There are 3 nested groupings, the coarsest first. Each group lies inside one group of the grouping before and may be the whole of it. The rows also spread widely along 7 directions, which tell nothing about the answers.
In the rows, zero is written as 128.
Known rows, each followed by its group in each grouping:
[ 71 111 120 186 160 122 120 152 101 100 171 104 117 121  94 140 130 116
 130 114 130 156 123 101 158 142]
j240 j791 j176
[ 91 142  91 193 150 110 117 138 104 150 146 153 117 146  77 133 103  86
 152 141 146 137 156  94 121 163]
j344 j527 j928
[ 85 181  79 171 114 142 149 140 126 116 140 102 118 112 199 170 109 117
 143 149 138 103 107 162 155  93]
j240 j918 j646
[143 192  56 148 133 128 101  78  73 112 147 151  86 125 128 149  76 172
 117 151 180 105 131 116 109 158]
j344 j527 j628
[108 186 153 121  67 152 126 119 163 150 102 167 109 136 167 138 107 121
 176 170 155 118 152 169 125  97]
j240 j942 j185
[ 58 177 157 146 100 157 105 127 121  57 161 121 134  77 140 128 108 152
 142 118 174 131 132 190 172  82]
j772 j896 j37
[ 78 117 130 162 174 116 143 146 116  91 191  76 115 137 101 147 160 134
  91 130 127 146  91 111 149 145]
j532 j562 j737
[ 95 192 120 148  81 149 142 116 155 118 107 151 106 123 154 141  89  98
 153 184 156  87 169 170 127 131]
j532 j670 j39
[163 135 103 114 133 117 158  90 146 126 131 131 122 172 147 128 154 144
 115 158 120 114  91  91 107 138]
j240 j942 j713
[ 88 117 157 159 130 118 121 143 144 161 128 161 113 165  69 114 127  88
 165 150 129 152 167 110 124 157]
j240 j677 j211
[ 74 144 117 120 140 122 111 142  96 171 143 140 104 175  90 126 123 127
 117 182 157 129 129 150 129 152]
j772 j896 j84
[120 143 187 116  87 134 166 114 209 153  97 173 133 175 120 112 150  82
 152 181 120 127 147 142  97 115]
j532 j670 j507
[127 144  72 144 147 110 170 108 130 144 132 122 106 183 135 142 144 104
 101 184 115 104 104 103 102 159]
j532 j670 j329
[ 98 101 179 127 116 135 121 139 164 118 153 134 129 154  62  94 124 104
 110 171 138 128 143 124 141 185]
j240 j918 j112
[ 92 117  90 223 164 103 155 137 118 112 142 112 134 133 110 147 132  57
 169 113 108 130 153  79 127 146]
j532 j562 j616
[124 105  73 156 154 125 163 115 141  61 180  76 149 133 116 129 150 109
  85 141 120 100  72 105 149 152]
j922 j239 j246
[107 164 152 142  77 157 115 110 152 103 115 160 122 101 143 129  92 119
 171 140 158 121 167 156 137 117]
j240 j791 j409
[ 69 134 170  94 100 141 123 168 159 175 138 137  98 181  84 118 116 110
  98 225 152 112 131 170 139 180]
j240 j918 j177
[151 158 193 110  98 144 129  65 168  94 136 185 141 109 116 117 131 153
 165 125 147 149 152 149 114  88]
j922 j451 j932
[ 69 143 176 135 111 144 126 141 155  96 160 116 107 122  93 128 116 116
 117 164 156 121 146 163 153 153]
j532 j562 j463
[117 147  83 155 146 112 113 114 108 136 143 136 110 150 101 132 106 118
 121 159 146 118 127 104 106 160]
j344 j914 j452
[ 82 119  75 146 175 106 140 134  91 106 189  81 128 155 113 133 149 146
  82 145 130 125  71 110 144 144]
j772 j956 j746
[166 153 128 100  91 129 133  66 151 160  86 203 135 174 120  97 105 115
 167 172 144 103 164 127  76 147]
j772 j956 j884
[ 77 159 112 149 132 134 122 133 113 109 160 111  97 125 137 146 112 155
 120 143 153 128 121 151 159 119]
j240 j677 j752
[146 104 140 130 145 112 133  87 129 103 146 148 153 161  72  87 159 127
 123 126 125 144 118  81 106 148]
j772 j896 j37
[ 78 179 140 120  75 154 130 144 160 121 127 129 105 127 161 140  99 122
 136 188 162  96 135 188 158 123]
j240 j942 j713
[ 88 122 164 151 149 113 116 126 122 163 144 167 138 161  77 116 152 116
 173 115 129 179 146 115 111 114]
j772 j956 j884
[158 163 117 105 111 135 146  68 148 106 128 157 127 131 144 129 116 144
 132 163 144 103 126 148 112 120]
j922 j451 j932
[ 86 125 142 159 143 126 106 139 108 128 168 131 111 137  80 130 117 126
 127 139 144 149 143 115 144 160]
j240 j918 j112
[128 182  97 122  94 147 114  73 113  72 142 140 122 102 155 123  76 167
 128 148 175  86 136 160 134 129]
j772 j956 j746
[ 74 149 188 129 101 137 145 156 198 123 139 133 141 138 111 115 151 105
 135 162 138 146 111 158 135  95]
j344 j527 j628
[120 149 155  93  81 152 127  90 165  57 148 128 142 113 120  93 104 156
 102 163 166  91 122 169 141 140]
j772 j956 j746
[143 179 111 143 101 142 133  91 133 133 114 161 122 128 175 143 103 133
 165 147 140 111 144 138 117 109]
j240 j918 j112
[164 111 107 136 144 110 161 100 152 160 115 151 140 188 121 117 153  99
 138 158  98 123 118  72  89 154]
j240 j918 j112
[134 196  59 143 126 132 136  92 112 112 137 129 107 132 177 158 109 164
 119 156 155 104  94 132 114 109]
j344 j527 j628
[102 179 138 139  78 154 117 116 146 136 101 166 107 117 165 144  89 118
 178 159 157 116 168 168 131 108]
j240 j791 j409

New rows, each followed by its group in each grouping:
[129 109 106 135 183 105 141 116 104 149 162 117 111 179 118 143 179 155
 104 133 111 164  75  72 112 132]
j240 j791 j409
[121 135  35 204 176  93 133 121  82 163 138 145 114 167  94 144 110  83
 142 142 126 124 137  56  98 175]
j344 j527 j928
[ 76 164 111 154  82 153 132 128 146  68 128 119 145  94 151 116  90  98
 145 155 159  81 142 179 161 119]
j772 j896 j37
[ 98 141 111 148 126 124 155 129 149 118 140 118 113 156 119 132 129 100
 105 176 134 106 122 131 128 154]
j532 j670 j507
[139 165 189 138 111 137 141  85 161 105 129 158 135 119 145 138 150 144
 168 108 135 155 140 136 105  74]
j532 j562 j737
[123 136  65 174 139 122 142 109 141  37 165  81 151  99 138 122 117 119
  97 126 133  93  87 101 140 140]
j344 j914 j452
[ 65 161 137 103 113 136 103 134 106 153 153 143  94 158  99 126  95 148
 108 198 178 118 133 179 139 158]
j772 j956 j746
[ 71 116 112 177 142 118 114 152 133  89 171  99 133 122  69 114 110  91
 109 146 143 122 128 115 146 171]
j344 j914 j452
[ 76 111 154  92 117 132 112 140 141 120 165 123 117 167  54  90 117 130
  78 197 161 109 123 155 147 197]
j772 j956 j884
[ 73 173 162 155  79 166 110 134 149  61 152 118 126  69 149 135  86 136
 146 133 165 115 153 186 178 107]
j240 j918 j112
[ 72 136 109 162 123 125 135 138 131 107 147 119 142 126 118 120 113  97
 143 144 138 113 135 141 145 129]
j772 j956 j746
[ 94 167 139 148 115 128 113 136 117 225 105 194  94 175 119 148 100  95
 190 175 142 146 185 141 104 131]
j240 j918 j112
[158 141 162 117  95 140 144  68 181  68 130 166 155 103 115 102 121 126
 151 134 141 118 149 139 120 118]
j922 j451 j932
[ 50 141  89 154 146 124  99 154  81 144 169 132  80 138  60 142  71 102
 114 194 173 109 165 156 157 203]
j922 j451 j932
[ 72 124 201 112 133 127 106 137 129 138 162 148 125 159  59 102 158 140
 124 147 152 172 125 143 133 124]
j772 j896 j37
[ 94  88 177 117 125 125 115 149 156 159 136 154 107 183  36  96 126  89
 114 192 137 139 151 113 125 203]
j240 j791 j176
[101 166 130 153 114 145 141 121 144 115 128 128 126 112 188 160 141 137
 163 120 130 143 111 144 137  61]
j240 j791 j409
[140 178 119 165 123 146 130  72 120  71 157 141 140  83 163 160 129 157
 170  87 148 142 123 141 131  60]
j922 j239 j246
[ 80 125 187 183 138 117 100 139 144 135 148 164 140 128  54 113 133  89
 177 107 137 187 165 105 118 115]
j344 j914 j452
[135 166  95 151  81 154 160 101 173  65 118 116 147  98 201 132  99 113
 139 149 133  68 122 151 145 112]
j240 j918 j112
[135 148 180 131  68 145 146  98 204 120  85 184 142 134 131  99 112  91
 185 146 133 119 180 143 117 108]
j240 j677 j752
[111 116 113 137 167 124 145 118 122 102 192  95 130 148 103 143 169 147
  87 136 127 144  67 116 140 125]
j922 j239 j246
[132 114 133 141 148 118 156  97 155  68 165 119 155 119 109 119 157 129
 120 121 118 137 104 111 134 114]
j922 j451 j932
[107 106 130 168 141 123 152 133 157 102 141 113 149 131 128 128 161  98
 146 116 108 147 112  92 136 112]
j240 j791 j409
[ 94 165  81 168 123 129 139 120 113 107 125 131 140 123 160 135 112 103
 160 137 140 107 129 141 135 102]
j772 j896 j37
[ 82 193 161 128  80 150 133 141 177 148 112 159 119 135 148 139 116 114
 160 176 159 127 135 185 125  81]
j344 j527 j628
[ 64 169 135 127 125 128 114 155 116 208 127 151  69 181 122 151 114 132
 146 193 150 138 140 165 129 130]
j240 j677 j211
[162 134 148 138  92 138 147  78 178  59 125 143 155 112 140 105 133 125
 155 116 132 116 134 104 125 121]
j240 j942 j713
[135 187 119 145  93 131 144  86 145 159  92 188 105 152 146 140 101  94
 174 172 141 108 177 137  89 126]
j532 j670 j329
[ 53 140 138 179 120 122 115 171 151 146 137 137 130 137  85 123 108  60
 156 159 141 137 156 138 135 135]
j344 j914 j452
[112 165 117 141 130 134 111 112  95 152 152 149  91 144 124 151 107 150
 134 153 157 137 133 134 127 138]
j240 j918 j646
[133  87 102 158 148 106 173 129 164 115 139 103 152 173 118 111 176  84
 121 142  89 125  92  64 122 150]
j240 j942 j185
[117 177  76 137 148 122 119 102  81 163 139 143  75 160 149 159 110 171
 128 153 152 128 123 126 118 125]
j240 j677 j752
[ 85 141 139 113 124 134 112 138 120 126 168 118  90 152  98 131 120 152
  96 176 161 126 117 139 150 166]
j240 j942 j713
[113 184  75 151  96 147 149 121 141 125 114 125 119 125 202 154  90 108
 148 171 140  77 129 161 138 114]
j240 j918 j112
[ 69 144 114 155 155 120 123 144  97 145 167 126  81 162  77 145 124 123
 105 174 149 136 138 121 132 175]
j532 j670 j39
[132 158  96 122 138 133 143  98 138  58 174  93 128 123 140 129 142 183
  67 145 148 112  56 122 136 124]
j344 j527 j628
[132 142  70 115 148 106 156 110 111 177 118 139 121 203 138 128 150 117
 116 186 122 109  91 112  96 137]
j772 j896 j37
[170 147  76 130 114 137 135  66 123  77 128 131 119 120 153 128 102 153
 115 143 145  89 120 102 118 158]
j240 j791 j409
[125 154 148 148  75 152 145 110 182 100  95 157 141 109 165 124 108  95
 180 140 130 112 156 145 127  98]
j240 j791 j176
[ 85 217 132 139  89 152 137 118 141 148 111 159  92 129 183 166 104 128
 164 175 159 113 152 190 122  85]
j532 j670 j39
[156 110  90 150 135 105 181  95 162 119 103 140 177 171 134  99 166  71
 152 139  93 109 110  76  93 119]
j772 j896 j37
[  4 134 134 179 149 127 139 218 132 173 161  87 113 153 129 161 146  77
 136 164 119 151 112 161 173 106]
j240 j918 j112
[112 161 179 112 108 130 108 104 126 187 108 206 118 173  93 112 127 124
 179 160 153 160 168 147  93 109]
j772 j896 j37
[ 86 129  89 188 177 113 126 123  79  83 190  99 101 129  89 147 128 137
  96 121 143 140 115  91 144 164]
j532 j670 j507
[112 149 174 147  95 135 122 124 152 186 108 194 117 155 104 125 110  89
 192 157 140 149 185 134 108 130]
j240 j918 j646
[ 92 160 203 161 128 130 124 112 139 142 142 178 115 134 102 142 150 129
 184 105 137 196 160 131 112  76]
j532 j670 j507
[200 141  81 122 110 115 169  66 161 150  85 170 132 182 161 120 130 105
 158 169 113  90 134  78  76 147]
j240 j942 j713
[113 144  95 182 203  94 113 113  62 156 176 141 104 157  91 159 157 162
 137  98 132 194 101  64 102 114]
j344 j527 j628
[146 128 136 132 121 125 158  78 162  67 144 129 171 125 137 104 155 141
 138 109 121 129 102 109 119  97]
j772 j956 j746
[ 73 132 137 171 105 132 145 160 185  94 134 120 151 122  95 109 118  61
 139 158 138 113 137 134 144 142]
j344 j527 j628
[111 121 113 138 111 147 151 122 167  41 151  83 145 103 150 119 131 128
  95 145 133  96  92 129 160 138]
j240 j791 j409
[110 167 181 174  72 155 121 102 176  74 109 169 141  77 142 118  97 108
 213  98 147 136 191 151 141  81]
j240 j677 j211
[ 35 118 153 146 112 140 150 197 179 134 140  96 129 143 131 132 146  74
 125 177 122 126 110 163 169 121]
j240 j791 j409
[164 150 143  95 111 133 154  91 168 153 115 155 128 176 155 127 148 142
 129 169 121 121 103 125  97 116]
j240 j918 j112
[ 48 110 142 148 114 136 137 169 162  90 145 102 158 130  84  96 132  69
 119 164 137 107 129 157 167 152]
j772 j896 j84
[152 143 143 125 114 127 174 107 178 163 107 157 144 169 168 135 168 109
 162 149 102 136 105 117  97  82]
j240 j918 j646
[133 125 206  88 112 133 121 105 165 175 117 185 114 176  91 111 156 140
 147 161 134 171 137 120  96 124]
j240 j791 j409
[164 130 110 116 165  99 165  81 130 177 127 159 104 215 103 129 175 135
 108 172 108 140 104  67  68 155]
j532 j670 j39
[139 150 120  95  82 142 141  94 164 122  96 159 140 159 129  91 111 106
 129 195 150  74 138 155 112 152]
j772 j896 j84
[125 123  68 147 191  98 119  98  62 138 180 133  93 158  71 142 119 148
 100 151 144 136 119  90 120 181]
j922 j451 j932
[ 98  95 166 141 137 120 140 143 162 164 146 154 138 179  46 113 155  63
 144 167 121 151 142 116 121 158]
j922 j239 j246
[ 95 120 177 120 125 124 115 138 165 127 155 134 130 155  63 101 140 115
 109 166 143 144 118 127 121 151]
j344 j914 j452
[147 182 103 144 103 124 127  92 122 197  82 203  99 168 155 150  98 105
 205 162 142 122 181 118  86 123]
j240 j942 j713
[ 57 120 122 148 112 137 154 184 174 133 139  94 132 153 127 124 124  67
 111 195 122  93 117 155 163 156]
j240 j918 j112
[107 176 125 137  89 150 108 116 124 140 124 161  97 128 136 136  70 124
 148 177 165 103 171 163 133 149]
j240 j918 j112
[128 172 105 120  86 141 142 110 171 110 115 142 125 139 138 117  98 113
 116 194 157  77 122 151 118 148]
j344 j527 j628
[166 162  94 104 106 133 157  88 153 162 101 154 117 178 172 133 120 127
 127 197 127  85 115 130  97 139]
j240 j918 j112
[158 146 157 109 131 128 143  75 146 100 149 135 118 145 126 129 150 169
 108 140 139 134 105 116 103 129]
j532 j562 j737
[136 166  82 141 110 138 175  99 167  79 121 102 138 122 211 139 135 138
 127 138 120  89  88 139 138  84]
j240 j677 j752
[132 106  73 160 153 116 148 113 123 106 144 109 129 148 124 129 138 112
 114 138 116 119 105  76 126 161]
j240 j791 j409
[ 58  86 143 179 126 116 159 180 186 126 131 110 147 155  79 100 139  36
 143 157 106 126 147 115 156 158]
j240 j677 j752
[174 117 110 121 152 114 150  83 132 135 140 138 129 176 123 120 155 143
 110 147 111 129  99  75  97 151]
j240 j918 j112
[ 89 177 173 102  84 140 119 121 154 184 105 188 120 163 131 122 115 123
 175 178 157 134 155 186 112  97]
j772 j956 j884
[137 122  80 114 145 116 133  87 107  82 171 109 127 151 103 106 120 162
  70 162 148  95  90 108 125 179]
j772 j956 j746
[148 171 110  99  91 143 165  99 173 152  90 146 121 161 208 145 140 131
 140 182 124  98  99 151 105  90]
j240 j791 j409
[186 176  88 153 116 136 116  47  97 114 116 178 113 119 156 139  83 153
 168 125 151 112 166 101  96 135]
j240 j918 j112
[107 115 103 116 106 134 144 140 159 132 119 122 110 170 108 114 102  86
  92 218 135  73 124 132 134 203]
j240 j791 j176
[142 170 141 100  89 136 144 100 183 148 103 172 124 164 128 114 124 121
 136 189 147 110 124 142  93 126]
j344 j527 j628
[166 143 148 119  88 147 154  73 187  76 111 146 153 114 172 117 140 137
 150 125 126 119 118 122 114  93]
j240 j791 j409
[104 116 107 137 147 125 111 126 100 126 162 120  95 152  89 131 117 140
  98 165 147 131 120 104 136 185]
j240 j791 j409
[140  92 102 163 182  92 154 105 122 133 151 127 132 179  91 115 169 123
 124 113  97 157 106  44 109 147]
j240 j677 j752
[169 159 150 103  93 145 139  63 165  74 128 146 120 125 133 114 111 157
 111 160 155  93 133 140 107 153]
j532 j562 j737
[175 136 147 131 101 136 131  71 156 110 113 178 140 135 118 104 115 123
 157 136 133 120 160 101 100 147]
j240 j918 j112
[ 99 144 126 114 103 138 171 126 186 101 128 109 163 146 168 114 157 115
 123 157 121 101  82 161 139  91]
j772 j956 j884
[ 87 152 137 142  87 143 153 134 178 111 101 137 166 127 155 111 132  72
 170 155 131 103 138 169 137  89]
j772 j896 j84
[ 76 122 141 188 141 117 142 158 143 162 123 143 138 146 131 149 159  74
 195 114 103 173 143 105 128  84]
j240 j791 j409
[165 164 178  89  96 139 127  73 177 113 125 177 129 144 109 104 135 166
 126 156 155 138 118 129  92 117]
j344 j527 j628
[136 118 105 114 143 118 119  89 101 101 153 133 122 164  75  96 126 145
  88 163 148 112 112 102 118 188]
j772 j896 j37
[ 90 125 128 172 116 124 139 148 180  93 136 116 158 122 109 111 125  65
 139 146 126 113 129 124 135 132]
j344 j914 j452
[114 110  61 113 156 111 140 120 107 124 159 102 119 187  93 107 125 128
  63 192 136  81  86 110 126 207]
j772 j956 j884
[113 159 111 114 144 132 121 116  99 127 175 106  88 155 144 153 147 194
  90 154 150 141  74 126 137 125]
j240 j942 j185
[101 106 133 146 159 108 117 117 107 137 161 144 131 163  58 106 142 121
 131 129 133 153 134  97 120 159]
j772 j956 j884
[142 159  61 124  88 147 168 104 170  93  99 112 131 131 206 137 106 110
 117 189 130  52 101 145 132 135]
j240 j791 j409
[130 140 105 120 115 137 175 118 172  99 125  98 135 144 187 137 152 133
 105 164 114  98  69 131 132 105]
j240 j791 j176
[112 128 123  98 184 110 142 112 100 138 190 104  78 196  82 138 178 191
  40 179 135 148  61 100 115 171]
j532 j670 j39
[132 165 111 120  80 144 131  96 155 111 107 152 108 135 143 113  78 124
 131 181 158  78 158 152 128 158]
j240 j677 j752
[124 145 104 144 150 109 142 109 112 179 111 163 137 177 131 133 157 109
 170 139 119 146 124 108  93  99]
j772 j896 j84
[110 124 123 109 102 141 143 130 167 112 130 117 121 150 129 115 119 112
  99 192 138  90 113 140 138 166]
j240 j791 j409
[142 174  83 160  94 146 148  94 145 102 108 141 138 111 193 141  93 109
 165 143 135  84 144 138 125 113]
j240 j918 j112
[154 161  97 151 109 122 149  90 148 168  77 185 116 168 154 129 109  92
 188 160 122 109 164 108  90 127]
j240 j677 j211
[112  91 203 125 138 124 131 130 166 137 151 146 137 166  58  98 165 112
 128 142 117 167 130  99 122 152]
j240 j918 j112
[ 65 136 121 177 163 102 147 151 116 182 139 136 141 164 130 149 164  91
 181 121 106 171 119 117 120  72]
j772 j956 j746
[ 99 149 155 133  93 148 132 129 165 123 116 145 125 126 147 131 119 111
 158 154 140 127 141 150 136 109]
j240 j791 j409
[127 152  47 197 126 118 158 117 124 124 112 122 131 137 177 149 117  80
 174 132 115  99 135  90 125 123]
j240 j942 j185
[107 157  76 166 116 126 133 114 110 125 107 148 138 135 139 127 102  87
 168 148 141  98 154 132 123 130]
j772 j896 j84
[ 57 163 157 129 104 150 120 159 135 138 158 122 100 133 136 150 116 137
 123 175 158 135 117 185 163 117]
j240 j918 j646
[142 127 151 130 135 129 128 100 135 121 150 144 128 146 113 122 145 148
 126 130 127 148 118 101 119 132]
j240 j918 j112
[ 44 137 167 127 155 124  91 168 107 150 194 123  84 161  36 128 132 152
  84 174 170 171 109 141 146 166]
j344 j527 j628
[120 112 166 155 127 118 170 114 188 101 134 138 151 152  99 110 167  86
 138 134 108 145 129  99 114 124]
j532 j670 j507
[146 115  85 159 146 118 159 100 155  35 166  88 159 122 111 105 147 129
  82 127 125 104  76  74 132 157]
j344 j527 j628
[ 87 192  98 115 101 140 154 125 141 148 121 124 125 146 205 155 122 137
 140 179 144  99  93 190 130  69]
j772 j956 j746
[ 82 163 101 155 141 136 128 137 105 109 169  97 109 120 161 162 123 153
 116 139 141 128  98 146 156 111]
j240 j918 j112
[161 117  73 123 138 113 168 102 149 169 103 141 124 196 147 130 149  98
 124 182 104 102 104  84  88 156]
j240 j791 j409
[ 78 175 186 119  70 171 127 139 183  84 140 123 131  93 167 131 111 142
 136 157 158 115 130 202 167  89]
j240 j918 j112
[ 52 130 191 119 120 140 122 171 156 122 177 101 111 145 104 126 160 143
 105 160 144 160  96 156 167 120]
j240 j942 j185
[120 154 180 105  85 146 127 116 169 146 122 159 115 157 126 117 135 134
 146 167 145 136 135 144 120 119]
j240 j942 j185
[104 177 146 131 122 139 129 101 131 110 151 151 119 104 147 153 125 157
 154 130 151 145 126 169 136  72]
j922 j451 j932
[102 161 122 156 100 140 113 126 125 157 115 167 107 137 122 135  79  94
 171 168 151 112 183 144 128 152]
j240 j918 j112
[145 204  65 136 106 136 126  84 118 128 114 158  99 133 162 147  80 143
 137 174 169  90 131 140 102 132]
j344 j527 j628
[123 110  65 137 153 111 135 116 111 120 151 113  97 173  86 112 107 124
  79 179 139  92 120  90 133 215]
j240 j677 j752
[156 128 110 136 127 125 167  93 162  73 144 106 148 136 162 126 161 140
 122 122 111 118  84  91 127 113]
j240 j942 j713
[ 74 116 161 123 139 123 123 144 131 137 151 130 133 165  74 106 155 117
 120 155 137 150 117 137 134 136]
j772 j896 j84
[116 126 156 126  93 153 144 119 186  38 157  94 152 103 133 102 124 131
  95 149 138  94 107 144 162 142]
j240 j918 j112
[153 177 163  87 105 140 131  78 163 118 132 162 118 145 134 122 141 184
 116 156 155 138  95 140  98 100]
j344 j527 j628
[107 120 149 105 127 128 125 135 140 170 141 146 103 188  77 117 128 124
 100 197 141 124 125 126 119 186]
j240 j918 j177
[128  99  93 156 152 113 156 121 138  84 166  87 138 151 118 118 162 119
  98 133 110 122  82  71 138 161]
j240 j942 j185
[153 179 140  90  89 141 140  93 162 197  88 190 108 182 166 135 120 129
 158 198 135 113 140 152  87 116]
j240 j918 j112
[ 78 148  97 155 131 132 129 155 116 151 144 117 105 152 133 147 107 105
 125 175 138 109 130 142 146 153]
j240 j918 j112
[ 82 158 192 106  92 157 133 144 178 122 146 124 124 130 147 131 141 145
 121 166 143 133 109 184 152  94]
j240 j918 j112
[177 132 109 118 106 119 170  70 177 124  92 168 170 168 149  96 145 100
 159 149 112  97 127 105  84 121]
j772 j956 j884
[155 153 194  85  57 153 123  85 192 129 106 184 122 153 119  95 120 133
 151 178 154 119 155 143 106 138]
j240 j942 j185
[ 86  86 145 150 134 123 130 152 148 125 146 127 129 154  70 109 135  84
 124 158 126 136 138 102 141 177]
j240 j791 j409
[124 114 165 142 149 119 118 106 128 147 161 170 127 159  56 125 154 119
 154 125 133 176 141 105 108 132]
j922 j239 j246
[168 178 108 121 108 131 139  66 127 142 104 172 101 152 152 143  99 136
 146 170 151  96 152 128  84 146]
j532 j562 j737
[111 150  57 184 142 125 153 127 116 107 140  99 130 124 179 157 117 109
 138 133 120 101 112 113 142 122]
j240 j918 j112
